There are 10 hidden switches. A switch that is on adds its own fixed numbers to the row, and there is some noise. The rows also spread widely along 13 directions, which tell nothing about the answers.
Known rows, each followed by its switches (1 for on, 0 for off):
[ -9.7 -12.7  -5.6   1.2 -27.4 -11.6  -4.3  15.3  10.6  32.2   4.1  -6.5
  11.0  11.4 -14.3  -0.6  -8.3  -0.4  -1.2  18.6 -14.4   8.1  14.6  -7.8
 -17.1  -6.0  22.8  -6.7] => 1 1 0 1 0 0 0 0 0 1
[ 12.1  15.6  -8.0  -8.4  13.4  -7.3  12.1 -16.7 -20.9  -7.4   7.2  13.1
   0.3   1.5  12.4 -11.4  11.9 -35.2  -7.7  11.1   5.0  34.9  -0.5  12.6
  -0.2   3.1  -5.7  -6.0] => 1 1 1 0 0 1 0 0 0 0
[-15.4   1.2 -22.6  -0.3 -13.7   5.1 -12.6  12.7  -9.3  31.4 -12.3 -15.6
 -12.5  15.4 -12.7  14.8   9.6   4.1 -11.5   9.8  -7.3   4.6  27.3  19.5
 -12.6  -7.4   4.3 -14.6] => 0 0 1 0 0 1 1 1 0 1
[ -3.8 -21.9  -1.0  20.3  -8.9 -25.1  10.9  -7.4  -9.9  16.3   5.1  -3.6
  -0.3  18.9 -18.4  10.6  12.4  32.8  -2.1  -9.0  10.0  10.9   7.3   7.0
 -20.6 -25.5 -15.1  15.1] => 0 1 0 1 0 0 0 1 0 1
[  0.7 -32.7  17.4  17.4 -32.4 -21.3  -8.2 -14.6  -7.6  24.2  23.5 -10.0
 -12.5   2.7  -8.1  -1.4 -21.9  16.5  12.6  -2.0 -11.1  11.8   6.9 -34.7
 -26.2  -8.0  18.6  22.0] => 1 1 0 1 0 1 0 0 0 0
[  2.0 -13.9 -22.6  20.5 -19.6  13.7  -2.2   9.8 -28.7  17.1 -13.6  16.9
   3.0  25.4 -11.8  11.9   2.4   8.8  -4.1 -19.6  -1.4  10.7  -7.8  18.7
  -2.1 -31.8 -23.4  14.9] => 0 0 1 0 0 0 1 0 0 1
[-17.6   0.3 -18.8  -3.1 -11.7  29.8   8.6  28.5 -31.0   7.6 -23.7  14.7
   9.2   0.1 -10.6  -3.5  19.2 -16.5 -18.6   0.7 -10.1 -10.1 -14.4  21.9
  18.9 -21.5   2.3  11.3] => 0 0 1 0 0 0 0 0 0 1
[  6.3  21.6   1.4   3.0 -28.9 -10.8 -11.3  -4.9  -2.2  -8.0  -0.4  -7.9
  15.7 -11.8   6.8   8.0  11.6 -37.4  -1.6   6.5  -5.0  24.1  26.0 -25.2
  15.8 -17.9  26.5 -45.7] => 0 1 1 1 0 1 0 0 1 1
[  7.9  -5.4   2.4  17.3  -2.5  -6.2 -14.6 -10.5  18.1  20.2  -7.5 -13.9
 -16.9  -9.5  16.8   0.8 -10.0 -12.3 -12.3   2.9  -3.8  -2.7  32.1  -4.5
   2.2 -23.5   2.5  -4.9] => 1 0 1 0 0 0 0 0 0 1
[-10.6   0.6  -1.4  -0.5  26.1 -22.4  -2.8 -19.2 -11.8  12.4  -7.0 -16.7
 -11.5 -13.6  12.9  -0.4   2.9  20.2   3.7   9.3   0.9  -5.3   5.3  17.8
  -5.7   6.7 -23.0  18.0] => 0 0 0 1 0 1 0 0 0 1
[  9.9   5.6  -1.1  -6.0   5.9   5.2  12.0 -16.4 -23.9 -12.8   9.7  12.0
   5.7 -16.4  -5.4  -2.1  13.3 -18.7  -0.5   7.6  14.2  12.6  -3.1   1.7
 -14.6  -7.1  18.8 -21.9] => 0 0 1 0 0 1 0 1 0 0
[ -2.9  -8.9  -3.6   4.0 -13.8 -16.2 -18.8  18.1  10.4  25.6   9.9 -15.7
 -24.4  -2.4  -1.0 -29.6 -30.7   7.4 -10.4  13.2   0.3 -23.6   8.4 -10.4
 -33.9  -1.7  25.0 -20.5] => 1 1 0 0 0 0 0 1 0 1
[  9.7 -16.3  18.2   7.2 -10.5  -6.1  11.5 -48.6 -12.2   9.3   3.4 -10.0
 -15.7  12.7   1.1  13.9  18.1   8.6  -9.7  10.6   7.0  24.2   5.5   8.3
  -7.6 -17.5 -12.0  39.8] => 0 1 0 0 0 1 0 0 0 0
[ 16.0   8.2   8.1   3.4   1.0 -26.2   4.4 -19.6  21.0  -4.9  16.5  10.9
   5.4   9.2  10.2  -7.5   3.6 -27.7   0.9   8.0  -0.7  43.3  14.7 -21.8
   3.9  -0.7   2.6 -19.4] => 0 0 1 1 0 1 0 1 0 0
[ -4.7  -8.2 -12.5  -6.3 -12.3 -18.5  -9.0   0.9 -24.8   5.5   5.4   1.0
   3.2  -2.4  -5.3 -14.8  -7.2  12.3   5.5  10.0  -0.6  -6.9 -18.5   2.4
 -20.0   3.3   1.4   9.0] => 1 0 0 0 0 1 0 0 1 1
[ -8.5  -8.5   9.1  16.0 -20.5 -43.6 -15.5  -7.0  13.7  15.6   8.3 -32.4
 -23.3  -8.3  -8.8  -9.6  -8.6  35.4  -5.9  16.9  15.7 -21.2  17.8  -3.8
 -32.3 -19.6  14.6 -16.9] => 0 1 0 1 0 1 1 1 0 1
[-23.8   8.1   9.6  -2.1 -30.6 -50.2 -28.0  -1.5 -16.3 -16.2   2.6 -26.6
  -3.9 -10.9   8.3 -10.3  11.9   8.5  13.0  -0.9 -14.5  -3.9  -1.4 -41.1
  16.4  11.6  10.0  13.5] => 1 0 0 1 0 0 0 0 1 1
[ -5.3   6.6  17.3  -7.5 -22.7 -10.1 -10.8 -17.1 -32.9 -11.7   4.8  -1.3
   2.1 -29.2   2.5  -8.3  12.6 -21.7   5.4  15.0  -8.9   0.4  -1.8 -19.9
   3.4  -9.1  35.2  -8.4] => 1 0 1 1 1 1 1 0 1 1
[ 11.5  -2.1   4.0   0.7  -4.6 -32.7  -2.5 -23.6  25.4  10.9  14.1  -6.5
 -40.5  14.8  16.5 -29.1   2.6 -23.3 -27.0  22.1   4.2  19.4  24.5 -13.9
 -13.7   3.1  -0.6  -3.8] => 1 0 1 0 0 1 0 1 0 1
[ -7.4 -17.6   0.1  16.3  28.9 -41.6  16.9   1.2   8.8   2.8  14.0  10.4
   5.0 -12.0  -9.6 -14.9  -2.3  25.5  10.8  -2.9  14.6  -3.6   0.1  14.2
 -22.4  -8.7 -15.6  16.1] => 1 0 0 0 1 0 0 0 0 0
[ -4.9  10.0  -2.0   2.5   9.1 -50.2  -6.7  -5.5 -13.9 -19.2  18.0  -9.0
 -23.4  -0.2  11.0 -32.5   4.0   7.7   1.5  -6.3  13.4   4.4  -5.4 -10.6
 -13.5  12.8 -10.8 -13.9] => 0 1 0 0 1 1 0 1 0 1
[-27.8  -4.6  -7.8  -5.2 -29.0 -11.7 -16.9  20.3 -27.6  25.7  -4.5 -26.0
 -10.1  19.8 -22.1   6.3  24.9  42.0 -15.7   1.8  -4.3 -16.9  -8.6  20.2
 -20.4  -9.8   0.3   0.6] => 1 1 1 0 0 1 0 0 1 1
[  1.6  -8.1  12.3  16.0 -14.4  11.6  -1.3   2.8 -18.2   3.1  -1.1   3.9
 -17.9 -30.8   4.4 -21.4 -14.8 -26.4 -13.7   7.0  -1.6 -14.0   0.8  -2.6
   3.4 -32.5  23.6   8.7] => 1 1 1 0 0 1 1 0 0 0
[  8.4  -4.4   2.8  13.6 -10.5  15.9  -4.6 -10.7  -0.3  12.0  -4.3  -5.5
 -40.0 -15.3  10.9 -13.0  -1.3 -28.4 -35.0  10.5   4.4 -11.8  28.9  -7.1
   0.2 -21.4  13.6  -6.0] => 1 0 0 0 0 0 0 0 0 1
[-16.8  12.5  -1.2  -3.3 -14.2 -63.7 -28.0  -4.6  -9.7  -8.2   1.4 -28.7
  15.8  -9.0   5.2   1.7   9.3  31.7  24.7   1.0  -0.7  -5.4  -6.1 -13.3
  -4.1   5.3   0.8  -4.2] => 1 0 1 1 0 0 0 0 1 1
[ 14.7 -10.9  -1.5  20.1  14.0   8.7   6.5   1.6   8.4  16.0   4.3  23.5
  -1.4  15.8   3.4  -3.3 -10.8 -11.1 -12.2 -11.8  -4.9  20.8   7.2   5.1
   2.7 -15.3 -20.5   6.1] => 1 0 0 0 0 0 0 0 0 0
[-18.3 -32.2  -8.5  10.0 -51.3 -15.3   2.6  12.1  -3.0  26.5   4.8  -5.9
 -18.3  10.6 -21.7 -16.0  -5.1   4.2  -6.7  13.7  -8.8  -2.1  10.6 -13.1
 -20.0 -17.2  24.2  26.1] => 0 1 0 0 1 1 0 0 0 1
[  0.9 -31.0   7.3  17.6 -23.2   7.0 -13.5 -15.3  13.9  44.1 -13.5 -20.7
 -11.4   7.1   1.8  21.2  -6.8   1.2 -11.5   9.6 -21.3   6.3  36.3  -3.6
   1.5 -36.5  10.5  29.2] => 1 0 1 0 0 1 0 1 0 1
[-11.2 -11.1  35.4  -3.1  -4.6 -21.6  12.3 -29.6   6.1  -2.2  25.8 -13.9
  -8.9 -25.3 -13.9   4.5  25.5  -4.0  -2.5  20.6   1.8  10.5  26.8 -32.7
 -17.3   8.0  33.8  -6.5] => 1 0 0 1 0 1 0 0 0 0
[-45.6  -3.6  -8.9 -11.3   8.3 -46.2  17.2   8.2 -15.7  21.1   5.5 -27.9
 -37.3  -8.7 -16.1 -16.2  38.3  16.0 -16.5  21.5   2.9  -9.1  26.8  15.8
 -27.1  18.6  -2.3  13.3] => 1 1 1 1 0 1 0 0 0 1

New rows, each followed by its switches (1 for on, 0 for off):
[ 10.7   7.4  11.9 -19.9  -8.7  -1.7   1.3 -32.8 -14.1  -7.4  14.1  -3.5
  13.1  -3.2   5.0   0.8   8.8 -24.5   7.8  22.8  -1.8  27.8  -3.4 -17.1
 -13.0  14.6  22.8 -18.7] => 0 1 0 0 0 1 0 0 0 1
[ 12.6 -19.9   7.7  16.3   4.6 -12.9 -17.5 -23.2 -11.6  17.8   6.4  -8.2
  26.3 -17.0   0.0  24.8 -27.2  40.2  32.1  -6.0   1.7   0.2  -5.1   3.8
 -24.0 -19.0   1.3   6.9] => 1 0 0 1 0 1 0 0 0 0
[-31.3  -9.0   0.2 -12.9  11.1 -29.8   6.6   9.8  -0.3  16.7  11.9 -13.9
 -18.1  -7.6 -14.5 -18.6   8.9  22.7   5.8  16.9  -1.0 -12.8  -0.4   4.4
 -31.4  25.7   6.2   8.7] => 0 0 1 0 0 1 0 0 0 0
[  4.1   4.6   6.8  -2.6  -3.6   1.4  -9.4   6.4  -0.1   7.3  -6.8  -4.5
   8.9 -20.5  10.4 -19.8 -16.6 -10.9  -9.9  22.7  -1.7 -15.5 -13.3  13.2
   4.1 -25.4  25.5  -2.8] => 1 1 1 0 0 1 0 1 0 0
[ -4.4  -1.0  -2.8 -20.2   5.3  30.0   1.7  12.7 -21.5  19.1  -6.8  21.8
  20.0  14.3  -9.5 -10.8  -6.0  -9.0  -5.1  22.4 -20.6   2.8 -28.9  21.1
  -4.4   3.8   4.7   2.4] => 0 0 0 0 0 1 1 1 1 1
[-13.9 -30.2  17.9   5.1 -34.2   1.5   1.9   4.5  -4.6  29.1   8.5  -9.8
 -21.0  18.8 -23.5  -8.8   8.2  27.1 -16.9   4.7  -3.3 -17.0 -10.9  -7.7
 -31.3 -16.2  16.0  12.6] => 0 1 1 0 0 0 0 0 0 1
[  8.2 -17.6 -23.5  13.7  -7.4 -38.2  -1.1  -7.5  -2.0  23.5  11.3  -7.5
  11.5  -0.6 -11.4   8.8 -20.8  15.4  22.9   6.6  11.4  19.1  21.4   8.8
 -43.3 -17.0   9.1  -3.5] => 1 1 1 0 0 1 0 1 0 0
[-21.6  -4.3 -31.3  -7.7 -22.0 -30.8  13.6  -4.4 -19.6   9.5 -10.9 -10.7
 -11.7   2.8 -12.2   0.1  31.8 -18.3  -9.3  23.2   0.0  17.7  29.8   7.7
  -5.5  -3.8  10.4  29.0] => 1 0 1 0 0 0 0 1 0 1
[-10.9   8.2  19.3   7.5  -0.9  -5.6 -12.2  -2.1 -21.2  12.3   7.6 -12.5
 -44.2  -0.1   6.1 -16.4  12.7   7.2 -27.1  -1.7  -1.3  -7.0   4.6   9.2
  -3.4  -9.0   0.2  -5.2] => 1 1 1 1 1 1 1 0 0 0
[  0.0   2.7 -11.5   5.6   4.4   1.1  -4.9  -3.5 -11.9  16.2 -18.9   2.8
  -9.9  10.3  12.4  -5.4   6.6  -7.4 -20.8  10.2  -5.1   5.4  -0.9  33.7
  13.3 -19.3 -26.2  23.6] => 1 0 1 0 0 1 1 0 0 1
[-11.7  -8.3 -10.4  -7.0 -23.8 -27.9   6.7   8.2 -18.3   0.1   5.2  11.6
  10.0   8.1 -10.7 -20.9  10.8  -5.4  -1.4  11.6  -4.3   8.6 -17.8  -8.7
  -6.4  -4.6  12.7  18.1] => 1 0 1 1 0 0 0 1 0 1
[  5.9   0.8  13.1  -0.7  30.4   1.4   4.8 -24.9  -3.2   0.4  -6.4   5.0
  27.4 -10.5   8.5  11.9   3.0   0.6  12.3  11.1  -4.2  12.8  -6.9  19.4
   6.7  -7.4 -18.2   8.4] => 0 0 0 0 0 1 1 0 0 1
[-21.1  -5.7   9.6 -10.3   0.2 -30.7  -7.2   4.7  -5.0  19.7  15.6 -17.7
  -7.4  11.0  -8.5  -6.3   1.3  20.2  18.3   0.1 -15.6   2.9   2.6 -18.8
 -28.8  25.0   3.4  -5.9] => 0 1 1 0 0 0 0 0 1 1
[ -5.4 -14.7  11.9   2.3 -29.2   2.2 -13.2 -22.4 -40.9  20.9  -3.9 -24.2
 -12.2 -17.6  -3.9  11.7  -1.1  19.1   6.3   6.0  -5.4 -15.4  -1.1  -5.2
 -19.5 -22.3  22.2  12.3] => 0 1 1 1 0 1 0 0 1 1
[-10.9   2.1  -7.3 -13.5  11.9  -8.4   1.8   6.5 -10.7   9.0   1.2  -0.9
   4.6 -23.0  12.0 -21.8 -14.6 -42.2   8.6  23.7 -22.4  13.4  18.5  -7.5
   2.1  12.5  26.9   0.6] => 1 1 0 0 1 1 0 1 0 1
[ -6.1  -6.8  -0.1   4.2  21.1  -6.6 -10.9   8.3 -10.9  24.7  -1.2  -4.3
   9.9 -28.4  13.2 -10.5 -32.7   0.4  17.0   5.2 -17.6  -9.2   5.7   6.5
  -7.9  -4.0   8.4  -0.6] => 1 1 0 1 1 1 0 0 0 1
[-18.7 -17.6 -14.1   1.8 -27.8 -30.9  -2.0   9.8  12.3  33.0  10.4 -15.7
 -35.7  20.6 -21.2 -12.9  10.6  16.3 -24.2  19.9   1.3  -3.4  27.5  -1.5
 -35.1   5.4   3.6   1.1] => 1 0 0 0 0 1 0 0 1 1
[-18.5 -11.0 -10.4  17.8  18.0 -10.9   7.0   3.3 -27.9  10.7 -11.2 -13.5
   3.9 -23.3 -22.1  27.5  23.3  28.1   4.0  -9.6  12.9 -14.1  26.7  28.4
 -20.8 -30.9  -3.4  -1.5] => 1 0 1 0 0 0 1 1 0 1
[ -9.6 -19.8  36.4  13.9  -7.2 -15.3  -0.7 -18.4  -0.3  16.2  19.5 -24.7
 -22.9 -35.9 -13.3   0.5 -10.0   7.9   5.7  13.8   1.6 -14.9  33.2 -28.3
 -32.1 -12.8  46.3  -4.5] => 1 1 0 1 0 0 1 1 0 0
[  2.6  -3.7  22.9  24.0  18.0  22.1 -13.6  -5.3   2.9  24.0 -11.8 -12.5
 -24.3  -3.1  17.0   4.1 -10.7  13.6 -18.5 -12.6  -6.8 -16.0  10.7  18.3
  14.6 -30.7 -13.1   9.3] => 0 1 0 0 1 0 0 0 0 0
[  3.2  -7.0  14.7 -10.4   5.1  29.4  -9.7  -5.0   6.2  29.0 -14.7  -2.4
  20.2 -13.4  10.4   4.8 -14.1 -14.3  -1.7  23.8 -22.5  -9.1  -4.4  10.2
   4.9 -13.9  22.6   5.8] => 1 0 1 0 0 0 0 0 0 1
[  5.7  -1.5  13.7   5.6 -19.7 -10.1 -13.6  -0.8  28.0  11.3   7.8  -4.4
  -9.9  25.9   2.2  -8.6  14.7   0.4 -31.3   7.1  -2.5   8.3   3.9  -8.0
   2.1 -14.0  -2.2 -19.9] => 1 0 1 0 0 1 0 0 0 1
[ -7.4 -15.9   3.7  18.2   4.8   4.0   5.0  12.9 -10.9  30.1   8.5   1.2
 -36.9 -21.9   2.1 -20.7 -19.8 -14.9 -14.6  -2.1  -7.8  -9.0  23.4  -5.9
 -15.8 -14.3  12.7   1.5] => 1 1 1 1 0 1 0 0 0 0
[  9.8   2.4  12.2  12.0   0.6 -11.5  -1.5 -21.5   5.6  -5.0   3.4   0.6
   1.1   4.6  12.2   8.3   9.3 -21.5  -1.6  -5.5  -8.0  31.9  24.5 -28.3
  16.8  -7.4  -3.4  -6.4] => 0 0 0 1 0 0 0 1 0 1
[  1.4 -15.1   7.9  18.5  -4.0  17.3   8.1   8.2   6.3  16.3   8.5  20.2
 -19.7  25.0 -10.0  -9.5   7.7 -11.4 -26.8  -7.8  -7.9  15.7   9.5  -6.6
  -0.7 -11.5 -15.5  -6.6] => 0 0 0 0 0 1 1 0 0 1
[-14.3  11.9  -8.4 -16.9 -18.1 -27.1   2.4   1.4  -7.6  -7.0  10.6  -5.4
  -4.2  13.0 -17.3  -9.9  30.3  10.6  -5.8  15.6  15.5   5.4 -12.0   2.8
 -21.9  14.7  11.7 -14.5] => 0 0 1 0 0 0 0 0 0 0
[ -5.8 -40.8   2.6   8.4 -40.4  -2.5  12.7  -9.8  -9.1  27.3  20.3   4.1
 -21.4  11.5 -36.0  -1.7   5.2   3.5  -9.9  17.8   0.5   8.3  17.5 -17.3
 -46.1  -8.7  26.2  12.4] => 1 0 0 0 0 1 1 0 0 1
[  1.0  17.7 -18.6  -3.1  -4.1 -16.0 -20.7  11.6 -23.0   1.9  -4.4   8.7
  20.3   4.0  12.7  -6.3 -19.2  -2.6  25.2  -8.0 -12.5  13.6 -20.6  -2.4
   6.9   7.0  -7.1  -5.0] => 0 0 1 1 0 0 0 0 1 0
[ -4.3  -6.5 -17.4   6.3 -50.2 -55.0 -10.7  -1.0  -8.0  -3.2  10.9 -13.5
  -4.3 -11.9  -6.1 -21.2 -18.5  -1.1  22.7  13.2   9.1   3.3   2.3 -25.0
 -24.0  -8.4  27.2   5.5] => 0 1 1 0 0 1 0 0 1 0
[ 13.3 -15.8  -0.4  10.8 -15.1 -33.8 -16.4 -27.6 -17.4   6.2   9.6  -9.9
 -27.4 -12.3   6.4 -22.3 -23.6  26.4   7.3   8.9  23.2 -23.3 -15.7   1.3
 -43.7 -13.1   2.4  11.7] => 1 0 1 0 0 0 1 0 0 1
[  6.3 -13.1   7.4  21.9  -5.5 -16.6  13.4   2.1  15.2  15.8  11.7   8.0
  -1.8 -18.7 -12.1 -12.2  -8.1 -11.0  -9.6  11.7  12.9  -3.1  23.8  -2.7
 -27.2 -33.4  19.4 -26.8] => 1 1 1 1 0 0 1 0 0 1
[-14.3   2.6  12.7 -14.2   3.7 -23.9  -0.3   9.4  16.2   8.2  13.5   2.5
  15.4   3.3   0.1 -14.2   8.2 -15.1   5.5  15.0 -19.7  15.5   2.0 -23.8
  -1.7  20.9  14.8 -14.0] => 1 0 1 1 0 0 0 0 0 1
[ -9.8   7.2  -9.1 -13.5  12.7 -23.8   1.9   0.9 -28.0  -6.8  11.3  -2.1
  20.2   0.8  -5.1  -1.7  14.3   4.6  13.7   1.7   0.1  18.5 -10.0   5.5
 -15.8  19.2  -6.2 -12.4] => 1 1 0 0 0 1 0 0 0 1
[ -0.5  -0.9   5.5  -1.5  32.8   4.0  15.3  23.1  16.5   2.4   7.2  29.8
  32.7 -13.5  -3.0 -20.4 -12.1 -10.9   6.4   5.1  -4.0   0.9 -21.1  10.1
  -2.2  -3.8   0.3 -17.9] => 0 0 1 0 0 1 0 0 0 0
[ -2.1  -2.4  38.4   7.1  -1.9 -12.5  -5.8  -1.4  22.6  -8.4   9.9  -2.7
  -7.7 -13.4   1.6 -29.5   4.7  19.5 -22.5   8.6  11.2 -34.4 -24.6 -13.9
  -0.9 -16.9   9.6 -16.4] => 0 0 0 1 0 0 0 0 0 1
[ -4.4  -6.8 -12.0   4.3 -47.6 -22.6  -2.0  -4.0 -16.8  27.2   5.9  -1.0
 -29.9  29.4  -8.1 -10.9   1.6 -21.3 -16.0  18.7 -13.3  34.5  22.7  -9.7
  -9.9  -9.9  12.1  21.9] => 1 1 1 1 0 1 1 1 1 0
[  7.6 -18.6 -11.5  -8.7  -8.4 -27.9   3.2 -15.1  -2.5  35.6   6.9   0.9
  18.5  -6.1  -3.9 -13.0 -34.2  13.7  25.3  35.0   0.6   0.6 -11.8  14.3
 -49.2  -5.1  14.0   8.0] => 0 1 1 1 0 1 0 0 1 1
[ -1.9  -8.7   4.4   4.1  20.7   5.3  -5.9  11.3  20.0  41.1   5.7  -2.9
  10.7 -20.7  -1.3   5.0 -27.0  -0.6   9.5  12.6 -15.9  -3.4  23.5   3.9
 -22.0  -3.4  20.9 -24.6] => 1 0 1 1 0 1 0 0 0 0
